Every row belongs to one group in each of 5 separate groupings. Each group adds its own fixed numbers to the row, and there is some noise. The rows also spread widely along 14 directions, which tell nothing about the answers.
In the rows, 128 means zero.
Known rows, each followed by its group in each grouping:
[149 121 133 147 113 137  42 181  60 123 111 153 116  87 113 118 175 168
 173 145 160 157 127 105 126 149 163 120 107 114 139]	(3) G j792 j870 (2)
[ 86 158 138 132 123 122 171 134 131 136 149 127 148 182 184 135  75 119
  84 106 111  84  86 158 163 152 110  96 167 114  81]	(0) Q j249 j153 (2)
[111 132 115 134 162 105 190 136  85 145 161  82 166 184  86  87 219  89
  81 117 109 173  90  98 138 139 139 126 148 147 156]	(4) F j133 j513 (3)
[122 120  90 117 130 126 130  92 180 152 129 164 152 138 119 166 156  86
 147 139 128 105 136 146 151 106  99 148 133 145 128]	(3) V j249 j870 (0)
[103 148 100 126 116 154 140 123 120  87 192  81 113 126 116 127 121  94
 106 171 110 143 110 148 147 130 177 114  94 114 154]	(2) P j133 j513 (0)
[137 122 145 123 144 106 121 158  68 112  95 108 104  93 134  97 106 152
 125 105 106 146 134 124 100 144 116 124 137 134 144]	(1) P j154 j153 (1)
[155 109 176 127 128 147 182  84 150 128  89 125 158 123  88 159 192  83
  63 140 122 124  96  78 162 132 152 129 120 123  76]	(4) Q j31 j513 (1)
[115 117  98 136 146 152  89 118 171 120 168 102 120 113 141 163  95 167
 191 135 163 104 152 160 126 129 105 133  92 150 136]	(0) G j154 j153 (3)
[131 186 113 106  79 104 100 129 119 107  87 175 108  72 184 125  81  93
 113 143  86 101 129 135 120 108 171 117 178  82 122]	(2) V j792 j513 (0)
[111 110 113 175 125 162 182 111 145  81 186  50 124 182 125 111 151 131
 100 138 170 152 156 121 112 124 125 120  82 104 174]	(1) S j31 j153 (0)
[147  95 151 157 109 103 158 115 126 159 148 156 119 178  68 121 205 138
 120 139 126 144 124 119 128 124 113 154  97 167 101]	(3) S j792 j153 (1)
[152  85 116 151 132 109 161 138  54 108  74  77 106 123 143 107 127 133
  82 104 127 122 137  71  77 135 105 145 149 123 175]	(0) F j249 j513 (3)
[132 113  61 128 153 132 103 148 123 128 131  91 166 120 127 156 192 117
 153 101 170 104 141  57 106 138 154 163 160 118 164]	(4) V j154 j513 (3)
[138 107 125 134 154 136  93 132 106 142  99 155 159 159 146 148 142 140
 161 121 146 129 120 141 145 151  72  99 138 120 119]	(0) Q j249 j153 (2)
[129 123  92 127 113 123 145 116 166 120 149 109  96 107 147 140 120 136
 141 128 133  92 129 143  85 114 164 175 149 128 149]	(2) S j31 j513 (2)
[110 127  73 136  91 136 131 119 163 107 135  95 102  67 115 179 100 100
 104 122 158  56 162  58 121 102 164 192 114 141 138]	(3) V j249 j870 (0)
[ 80 199 112  85 151 109  81 145 121 145 198 159 138 170 139 154  61 133
 160 148  78 111  95 187 166 140 108 106 119 156 101]	(2) F j249 j513 (3)
[114 143 129 145  81  74 117 140 167 145 174 160 128 149 143 111 132 169
 163  65 149  91 146 140 126 120 128 141 147 128  97]	(3) P j249 j513 (3)
[170 106 153 157 133 173 145 116  72  72  31  97 137 103 158 111 129 114
  85 163 148 165 138  89 113 140 108  98 124  88 166]	(3) F j792 j153 (2)
[127 156 115  88 122 142 101 120 119 107 143 116 175 167 147 173  85 107
 108 107 108 105 127 117 150 163 150  86 146  58 113]	(0) P j133 j513 (0)
[163  90 151  76 159 107 129 125  98 163  97 136 138 121  96 173 141 125
 128 100  87 100  92 122 118 170 145 161 160 139  99]	(4) P j249 j870 (1)
[156 150 162 155  60 149 135 125 148  77  79 145 110  98 132 149 101 139
  88 154 147  85 147  60 104 123 190 147 112 103  93]	(3) P j154 j153 (2)
[135 129 153 203 158 160 114 156  98  97  84 117 138 101 121  83 195 157
 167 168 187 169 115 105 115 131 110 127  91 168 152]	(4) V j249 j870 (2)
[144 143 146 118 152 131 149 126  89 113  81 123 136 145 135 113 132 109
  99 159  85 152 108 134 117 139 116 110 152 128 131]	(1) Q j792 j513 (3)
[ 96 122  91 157 143 136 118 147 115 116 208  80 120 152 104 117 148 153
 158 129 160 134 136 133 130 138 123 139  81 154 161]	(3) V j249 j513 (0)
[125 110 100 126 172 164 130 137  87  92 161  56 144 173 122 125 148 135
 130 138 139 168 146 115 106 152 117 114 104 104 194]	(3) S j154 j513 (1)
[120  72 109 155 129 147 199 105 151 136 152  72 106 104 114 149 179 100
  86 149 141  90  85 116 143 122 158 174 122 170 108]	(0) Q j154 j513 (3)
[130 141 173 109 101  89 117  98 154 124 114 158  80  36 150  92  78 142
 157 124  90 131 137 217 128 106 128 122 138 131 110]	(3) V j133 j513 (0)
[111 167 120 114 133  92  78 165 109 137 156 112 152 112 124 123 145 154
 159  53 155 129 151  87 123 139 152 120 157 101 136]	(4) S j31 j153 (3)
[134 172  91 119 100 145  70 117 154 109 124 203 146 150 176 152 124 119
 171 179 129 124 134 165 131 115 133 113 145  93 130]	(1) F j792 j513 (2)
[117 147 117 129  89 120 150 101 167  97 151 124 128 163 104 141 106 106
  92 120 120 117 173 105 126 109 125 130  98 103 138]	(1) P j249 j870 (0)
[113 195 115  78 106 142  99 108 125  92 133 144 105  76 132 141  76  79
 118 191  83 154 135 156 145 106 177 104 118  92 161]	(2) F j249 j153 (2)
[138  99 120 163 125 143 140 112 102 114 128 123 152 163 146 106 183 103
 112 150 138 160 116 148 153 136 103  83 126  86 139]	(0) V j792 j513 (0)
[102 177 199 117  68  94 142 134 149 120 142 155  99 105 146 129  51 148
  81 100  98  78 117 138 152 133 172 114 142 101  50]	(4) Q j154 j153 (2)
[161  95 145 144 118 134 182  73 172 125 119 130 162 172 113 116 212 108
 110 132 138 146 130 130 126 125 135 129 139  93 130]	(3) V j31 j513 (2)
[167 153 150 144  98 118 133 129 125 102  75 160 111 121  93 145 128 139
 101 138 115 101 136  50  82 121 153 164 115 152 101]	(4) P j31 j513 (1)
[107 168 107 146 182 132 177 125 150 148 116  92 175 142 131 106 164 110
 120 123 128 153 111 124 127 117  99 122 139 176 142]	(0) G j31 j153 (0)
[133  94 105 119  87  94  83 136 148 142 159 143 120 110 148 139 153 159
 177  61 170  96 168 131 110 127 155 147 165  71 141]	(4) S j154 j153 (2)
[ 92 163 114 149 131 144 147 169  84 125 142 105 158 153 156 112 156 107
  84 137 128 123  71 100 154 148 173 105 153 108 122]	(2) G j249 j513 (2)
[102 115  99 137 170 130 136 129 111 153 171 110 158 190 112 140 143 123
 132 130 134 135 106 143 165 148  61 121 110 170 129]	(4) F j792 j153 (2)

New rows, each followed by its group in each grouping:
[121 137 125 143 133 120 159 126 138 140 144 137 128 119 106 123 181 115
 117 144 117 130  92 126 144 121 143 151 121 178  94]	(1) P j31 j513 (1)
[135 152 140  93 154 106  92 169  89 127 125 100  97  73 121 112  96 185
 175 114 105 140 141 133  72 148 176 148 140 143 158]	(3) G j154 j153 (3)
[106 131  42 133 145 136  64 169 108 132 178  98 132 139 129 168 119 158
 179 114 162  91 144  93 118 145 125 158 116 157 155]	(3) G j792 j513 (3)
[156  99 133 214 128 133 127 142 101 107  66 143 135 159 148  77 181 173
 151 134 177 156 143 108  93 120  57 119 112 142 153]	(4) G j792 j513 (2)
[125 106 127 160 152 169 156 140  92 117 111 107 145 149 146 112 176 120
 103 172 132 146  88 128 140 144 135 112 125 127 139]	(3) G j154 j513 (2)
[141  85 147 115 130 102 171  84 157 135 154  96  94 111  90 123 144 134
 117 111 115 134 142 152 112 116 128 161 113 143 138]	(1) F j31 j870 (3)
[160  93 120 117 160 118 160 111 114 157  96 161 163 198 110 139 202 105
 133 138  96 137  97 144 113 141  98 140 156 143 133]	(4) P j249 j513 (0)
[ 97 160  76  96 122 121  81 112 184 144 202 165 121 125 119 151 146 111
 192 147 129 139 147 193 153  97 133 129 115 140 134]	(1) Q j31 j153 (0)
[141 114 103 139  95 114 129 129 118 103 117 111 108 125 157 134 100 137
 111 105 132  87 153 104  92 136 141 150 153  91 138]	(1) V j792 j513 (0)
[131 172 162 107  57  63  88 129 133 141 137 201 131 127 147  99 121 134
 130  82 100 133 145 153 146 118 150  87 168  51  97]	(2) S j792 j513 (2)
[112 175 155 109 152 143 114 119 120 117 111 124 172 107 148 124 124  99
 111 130 108 152 105 138 178 135 130  65 144  98 112]	(4) G j31 j513 (3)
[132 157 168 156 102 105 160 122 148 148 103 179 132 146 108 124 156 119
 102 139 117 115 105 113 142 114 120 137 125 168  67]	(4) Q j792 j153 (0)
[117  99 104 161 106 153 138 112 143 106 123 130  77  80 200 120  97 131
 135 161 138 100 118 197 129 102 116 130 126 135 137]	(3) G j31 j513 (0)
[181  91 159 105 150 117  99 149  51 110  46 116 123  88 136 149 108 158
 136 100 112 110 125  90  79 170 134 140 161 106 135]	(4) P j249 j513 (3)
[117 160 142 138 161 113 134 119 153 135 150 104 181 169 140 111 110 153
 140  78 140 142 132 136 148 143  57  92 118 142 108]	(0) F j792 j513 (1)
[151  76 128 154 114 114 117 105 168 163 128 179 146 151  94 158 205 142
 160 118 172 109 141 108 143 116  96 159 109 152  98]	(4) F j154 j153 (2)
[147 101 133 142 103  84 101 160  84 136 103 151  89  83 116 100 171 157
 146 104 135 142 155 109  91 112 138 151 137 127 146]	(1) S j154 j153 (0)
[113 175 145 148  71 144 128 128 158 109 160 166 107 126 154 127 122 130
 120 181 121 113 107 162 138 115 206 114 112 107  89]	(0) G j154 j153 (0)
[111 176  96 163 144 143  95 166 113 106 128 124 180 149 168  97 177 126
 159 118 180 160 134 104 128 128 118  96 145 105 166]	(4) S j792 j870 (1)
[150 180 192 111 131 108 160 122 100 120  74 133 141 124  82  99 144 119
  79 130  84 180 134  86 110 123 148 112 127 124 126]	(3) S j31 j153 (0)
[126 141 159 135  61 108  92 123 181 123 153 172  74  42 149 121 106 167
 167 132 136  99 133 179 132  98 189 139 109 116  88]	(2) G j154 j513 (0)
[130 158 127 140 131 107 129 146 138 128 106 141 149 118 159  84 177 143
 164 108 144 157 145 135  89 109 142 129 171 117 151]	(1) S j154 j153 (0)
[104 179  97 130 141 122 145  92 212 124 117 121 163 115 122 136 123  95
 144 116 147 127 181 113 132  76  74 140 124 161 159]	(3) S j249 j870 (3)
[110 155  83  89 142  85  70 157 104 162 121 188 112  87 123 155 104 119
 161 126  79 101 123 149 143 117 102 149 145 181 107]	(1) P j154 j513 (0)
[125 147  93 163 135 130 153 134 172 107 147  68 164 152  97 121 158 147
 133  89 179 124 165  54  93 122 125 154 109 148 155]	(0) P j154 j513 (2)
[134  81 116 158  77 123 177 102 134 133 142 130  96 132 150 137 142 102
  85 148 123  86 102 147 139 125 152 149 139 115  98]	(0) V j792 j153 (0)
[139 108 160 145 106 129 149 120 149 101 166  92 129 165 105 142 121 167
 115  92 152 107 150  98 112 153 144 133  95 102 110]	(4) P j154 j153 (1)
[ 77 168 125 115 157 108 160 130 160 146 177  79 129 116 142 121  71 139
 134  88 116 112 114 177 142 130 106 126 135 169 115]	(0) Q j249 j153 (0)
[138 142 157 134 126  77 156 134 111 142 117 143 147 160 129  77 170 135
 122  87 106 157 130 130 104 138 125 115 169 117 123]	(1) V j133 j153 (1)
[133 165 154 157 123  58 121 168  67 135  75 135  95  83  84  83 121 161
 107  87 107 142 153  55  96 104  82 141 116 196 122]	(0) S j31 j513 (3)
[141 123 140 127 126  76 126 161 106 188 128 170 146 141  94 118 228 138
 136 100 118 123  86 103 131 138 156 152 163 163  79]	(0) Q j154 j513 (3)
[187  77 107 111 130 125  91 125 106 139  66 167 139 135 123 157 194 139
 169 131 142 131 158  96  77 132 135 159 160  98 162]	(3) S j154 j153 (2)
[138 110 138 139 140 124 164 110 121 120 142  68 116 108  52 118 170 124
  97 122 132 161 152  81 119 113 126 150  76 157 155]	(3) S j31 j513 (0)
[127 116 182 121 163 113 198 122  97 131 113  54 128  97  68 104 143 109
  50  97  92 156 103  84 150 139 123 124 106 160 110]	(2) Q j154 j513 (1)
[153  98 153 152 126 121 206  88 134 111  93  69 130  96  89  90 192  97
  73 117 128 161 134  82 114 115 140 138 120 124 149]	(0) V j249 j513 (1)
[153 148 216 110 150 112 153 103 132 140  84 141 142 102  79 123 154 127
 109 131  96 161 111 128 137 129 134 118 116 144  85]	(4) S j31 j153 (0)
[130 159 142 123 181 109 106 160  69 120 102  86 132 107  90  98 110 163
 147 111 116 173 141  96 102 139  81 127  97 175 169]	(2) F j249 j513 (2)
[116 201  93  73 143 118  84 103 200 149 131 178 145 118 114 181  87 118
 194 144 105 107 148 160 128 106 111 146 134 167 116]	(0) Q j249 j153 (2)
[103 135 103 101 188 193 147  92 157 105 135  74 172 179 182 186  44 112
 128 149 121 103 122 171 141 156  82  98 127 110 149]	(3) G j249 j153 (0)
[143 102  88 155 139 124 141 104 157 119 131  99 133 124 128 100 175 129
 170 127 160 157 161 143  96 112  99 140 129 129 186]	(2) V j792 j153 (2)
[102 194 104 108  79  83 121 135 151 126 154 135 118 115 125 120 105 122
 110  86 111 116 170  96 112 101 173 132 145 101 136]	(1) G j31 j153 (0)
[ 99 144  69 117 110 142  68 148 119 108 145 103 161 122 167 188  95 109
 116  79 174  82 163  60 163 143 131  96 147  62 129]	(0) Q j154 j153 (3)
[115 122 125 165 105 162 192 109 135  95 103 113  74 105 180 121  80 114
  89 196 113  99 106 168 109 104 142 148 122 150 138]	(3) G j249 j153 (0)
[124 189 163 114  77  96  70 153 104 111 131 158 133 126 105 116 100 157
 126  85 124 147 182  81 127 128 155  90 107  72 125]	(3) G j249 j153 (0)
[ 87 161  72 124 179 165 116 127 174 103 136  74 161  68 188 127 120 103
 173 117 168 133 135 164 145 107 103 110 149 132 177]	(4) Q j154 j513 (0)
[126  85 116 132 181 141 119 158  54 122  94  80 129  59 130 102 173 111
 128 127 131 173 110 133 143 139 111 115 131 138 171]	(1) P j154 j870 (0)
[132 106 156 160 149 137 149 166  54 114 118  90 152 149 152  78 180 152
 105 110 151 163  98 109 125 163 136 104 142 102 146]	(3) F j154 j513 (2)
[113 135  91 111  95 149 108 126 187 139 185 172 151 169 164 200 123 121
 148 142 140  47  97 157 149 145 189 152 148 106  75]	(3) P j154 j870 (0)
[166 154 165 103 128 139 137 116 148 123 100 149 163 180 127 170 127 144
 124 134 113  94 104 105  95 165 172 145 160 106  84]	(4) Q j792 j513 (2)
[ 82 140  90  95 119 123 175 111 135 140 174  96 109 121 133 149 101  71
  76 138  88 102  98 159 163 123 153 136 151 129 125]	(0) Q j249 j153 (2)
[148 192 118 113 115  86  71 177  83 126  99 166 147 127  99  98 179 154
 166 100 130 165 167  61  71 120 168 139 158 108 172]	(3) S j249 j513 (2)
[191 106 162  93 113  90 124  87 158 144 113 160 139 156  49 162 153 144
 137 101  97 130 164 103 100 138 128 155 111 121 100]	(1) P j792 j513 (0)
[117 145 151 133 132 128 135 129 130 138 117 149 118  77 161 101 144 114
 142 164 117 144  72 199 161 125 141 109 148 146 100]	(2) Q j792 j153 (2)
[146 121 101 124 176 150 156 115 128  97 104  76 108 142  92 143  92 137
 142 166 109 131 149 119  58 129  95 174  92 182 194]	(2) P j249 j870 (2)
[184  92 147 121  84 101 114 118  93 145 102 191 109 127  81 133 210 124
 117 156 105 142 119 105 115 130 175 157 133 110 109]	(1) F j792 j513 (2)
[ 90 113 139 130  45  95 130 135  76 117 202 138  55 117 139 110  98 107
  59 131  86 108 104 168 184 130 168 100 123  81  96]	(4) Q j792 j513 (3)
[112 107 138 139 129 112 208  91 141 136 150 108 105 131  98  90 154  84
  84 153  86 157 102 187 152 106 104 131 110 168 135]	(4) P j792 j870 (0)
[100 131 110 104  72  87  93 154 100 173 171 206 106 132 143 138 149 112
 130 121 103  99  97 167 176 131 165 126 166 106  88]	(3) Q j249 j153 (2)
[ 88 125  77 116 119 103  84 149 102 142 183 123  99 114 176 137  66 140
 151  97 117  95 125 189 153 133  90 116 145 122 128]	(0) S j792 j513 (0)
[122 139 113  82 144  94  82 143 113 168 171 116 136  85  98 126 170 136
 178  97 116 153 116 152 138 142 182 128 151 132 132]	(0) G j133 j153 (3)
[ 96 138 134 129 126 129 144 147  60 130 171 129  97 132 101  92 172  99
 102 190  89 187  91 173 160 124 155 108 102 141 149]	(3) S j249 j153 (0)
[128 155 165  99 125 150 148 133  99  97 145 103  89 132 127 134  83 137
 106 183  82 127  89 158 103 159 202 133 121 114 126]	(2) Q j249 j153 (2)
[158 113 139  96 169 142  96 170  23  95  94  82 103 123 121 139  95 168
 122 126 102 142 123  98  74 185 152 128 138  96 162]	(1) Q j31 j513 (2)
[103 139 144 159 114 137 163 134 107  97 155 105  85 147 108 119  91 134
  85 168 108 125 115 130 134 124 120 126  68 162 122]	(2) Q j249 j513 (0)
[126 117  95  77 135 120  65 118 143 133 188 116 120 101  63 171 121 141
 177 114 123 131 166 136 140 133 131 147  88 135 146]	(3) P j154 j513 (2)
[124 148 126 169  53  91 115 142 137 124 122 197  87  87 194  70 148 142
 153 133 139 126 131 183 115  83 148 127 163 111 124]	(3) S j792 j513 (0)
[135 155 167  80 154 100 109 114 178 172 162 146 176 161  57 182 147 156
 163  90 116 107 135 102 135 150 144 152 123 149  72]	(4) S j154 j153 (3)
[132 130 146 167 105 116 103 134 131 120 112 160 140  90 146  92 195 137
 151 115 167 161 133 136 147 107 124 104 137 101 125]	(1) S j31 j513 (2)
[139 101 158 121  74  82 137 137  40 115 114 124  64 132 104 132  76 134
  53 112  77 105 142  85 111 141 138 129 126  94 123]	(0) S j249 j153 (3)
[143 116 120 154 177 146 207 101 137 124  89  87 140 168 120 111 151 119
 112 161 113 147 119 132  79 120  90 150 125 179 167]	(4) G j792 j153 (0)
[ 92 170 152 169 112  91 127 167 137 110 179  93 117  98 147  47 126 188
 154  70 160 147 151 143 112 122 141 114 121 131 137]	(3) V j154 j513 (0)
[117 156 150 174 147 113 194 120 154 136  69 127 159 128 157  89 126 123
 111 112 128 122 105 135 131 114  65 122 151 184 103]	(0) P j249 j153 (2)
[ 97 180 175  79 101  69  96 139 115 150 176 153 116  88 113  90 114 134
 135  81  84 168 123 183 178 131 149  75 137  98  96]	(0) Q j249 j153 (1)
[ 96 145 134 158 148 133 138 125 135 106 129  99 138 107 151  89 118 119
 129 127 145 148 129 155 149 124  86  99 127 137 148]	(4) V j133 j870 (2)
[135 155 134 123 152 133 138 118 130  94 111  87 132 102 104 119 123 126
 133 139 115 155 148 112 102 124 125 132 108 148 155]	(1) P j249 j513 (3)
[107 112 108 131 142 127 147 115 141 148 193 107 139 171 143 122 138 127
 135 125 116 132 100 195 157 136 116 110 123 125 125]	(2) G j792 j513 (0)
[167 137 171 128 147 110 146  93 174 168  83 171 164 136  63 161 165 135
 134 129 124 122 124  88 137 121  90 165  99 209  63]	(3) F j792 j153 (1)
[127 117 100 130 115 152 122 143 110 102 144 106 105 106 135 157 116 124
 115 156 129  94 106 112 122 142 176 150 120 122 129]	(2) P j154 j513 (2)
[162  84  83 147 110 161 127 112 139  84 147  85 111 147 103 171 151 132
 139 161 159 102 148  85  79 137 172 171  96 118 162]	(2) P j133 j513 (3)
[110 160 110  78 154 120 128 146 100 135 149  99 120 135 131 173  55 124
 115 121  82  83 105 129 116 157 153 145 149 138 119]	(2) S j133 j153 (0)
[138  83  89 112 100  84 175  90 156 146 146 125  79 123  97 139 160 105
 118 126  98 103 150 134  86  96 147 201 149 144 159]	(1) S j249 j513 (3)
[150 119 143 159  98 100 115 155  98 115 157 121  77 130  94  92 154 192
 146 118 150 145 152 109  63 129 161 159  88 140 152]	(0) F j31 j870 (0)
[144 108 168 145 110  92 125 126 124 126 130 117  83  72 128  90 117 178
 152  98 129 140 138 165 108 124 116 132 116 137 116]	(0) S j792 j513 (1)
[145 150 116 140  86 110  68 132 165 118 145 156 135 111  85 137 178 161
 184 100 180 136 195  77 102 102 151 152  94 112 145]	(3) S j249 j513 (0)
[ 81 144  76 146  92 117 150 105 192 131 175 134  86  78 144 135 118 100
 129 143 142  98 137 167 148  76 129 161 126 162 127]	(1) S j31 j153 (2)
[149 165 168 125 129 100 140 128 129 143 105 162 114 130  65  98 158 155
 147 156  92 169 138 125  85 110 142 152 101 184 133]	(3) G j249 j153 (0)
[126 165 179  98 172 110 142 143 113 150 126 124 185 160 144 109 140 154
 137  90 106 143  80 153 129 172 141 107 177 113  98]	(1) F j249 j513 (2)
[128 150 173  95 113 122  98 143  99 136 155 136 163 158 118 141 134 144
 113  95 109 131 111 119 155 170 182  89 136  59  95]	(3) G j249 j513 (0)
[115 128 176 155 116 124 110 147  94 114 145 142 111 141 152 103  91 174
 124 128 130 132 115 165 150 146  98  88  97 117 101]	(0) F j154 j870 (2)
[120 176 165  82  84  66 119 125 126 144 142 183 116 151 120 122  72 141
 116  93  65 109 145 147 122 135 145 121 160  98  96]	(3) V j249 j153 (2)
[150 126 111 130 126 121 116 167  46 106  82 112 154 159 111 142 154 117
  79 103 126 111 143   9  97 158 153 134 148  82 148]	(4) V j154 j513 (0)
[132  56 135 163 139 170 173 106 136 124 151  78 119 146 128 156 146 139
 116 152 156 100  91 146 134 153 140 150 102 147 114]	(4) G j133 j153 (0)
[115  70  93 151 130 107  81 150  77 134 167 137 126 142 145 104 182 140
 169 100 151 148 132 166 157 137  79  97 132 107 156]	(4) P j154 j513 (3)
[ 94 110 102 132 133 155 186 103 136 117 163  84 127 120 175 124 140  77
  93 154 121 116  77 189 163 128 153 122 165 109 143]	(4) S j133 j513 (2)
[ 86  84  78 185 112 169 136 118 145  75 214  41 101 127 139 137  92 138
 124 122 191 107 152 145 161 128  91 122  57 134 157]	(3) P j133 j513 (0)
[153 138 117  97 175 108 116 115 179 172  72 147 205 105 122 162 175 123
 188  73 148 113 130 110 121 135 106 159 186 154 109]	(1) P j249 j153 (2)
[104 132  84  96 107 125  23 133 115 141 181 176 109  57 125 161 134 113
 180 151 130 135 121 184 202 120 138 113 113 116 114]	(1) F j792 j513 (2)
[131 143 112 112 172  91  73 177  89 159 102 130 141 115 103 150 109 172
 165  79 136 104 148  64 105 145  84 163 131 192 127]	(3) F j154 j870 (3)
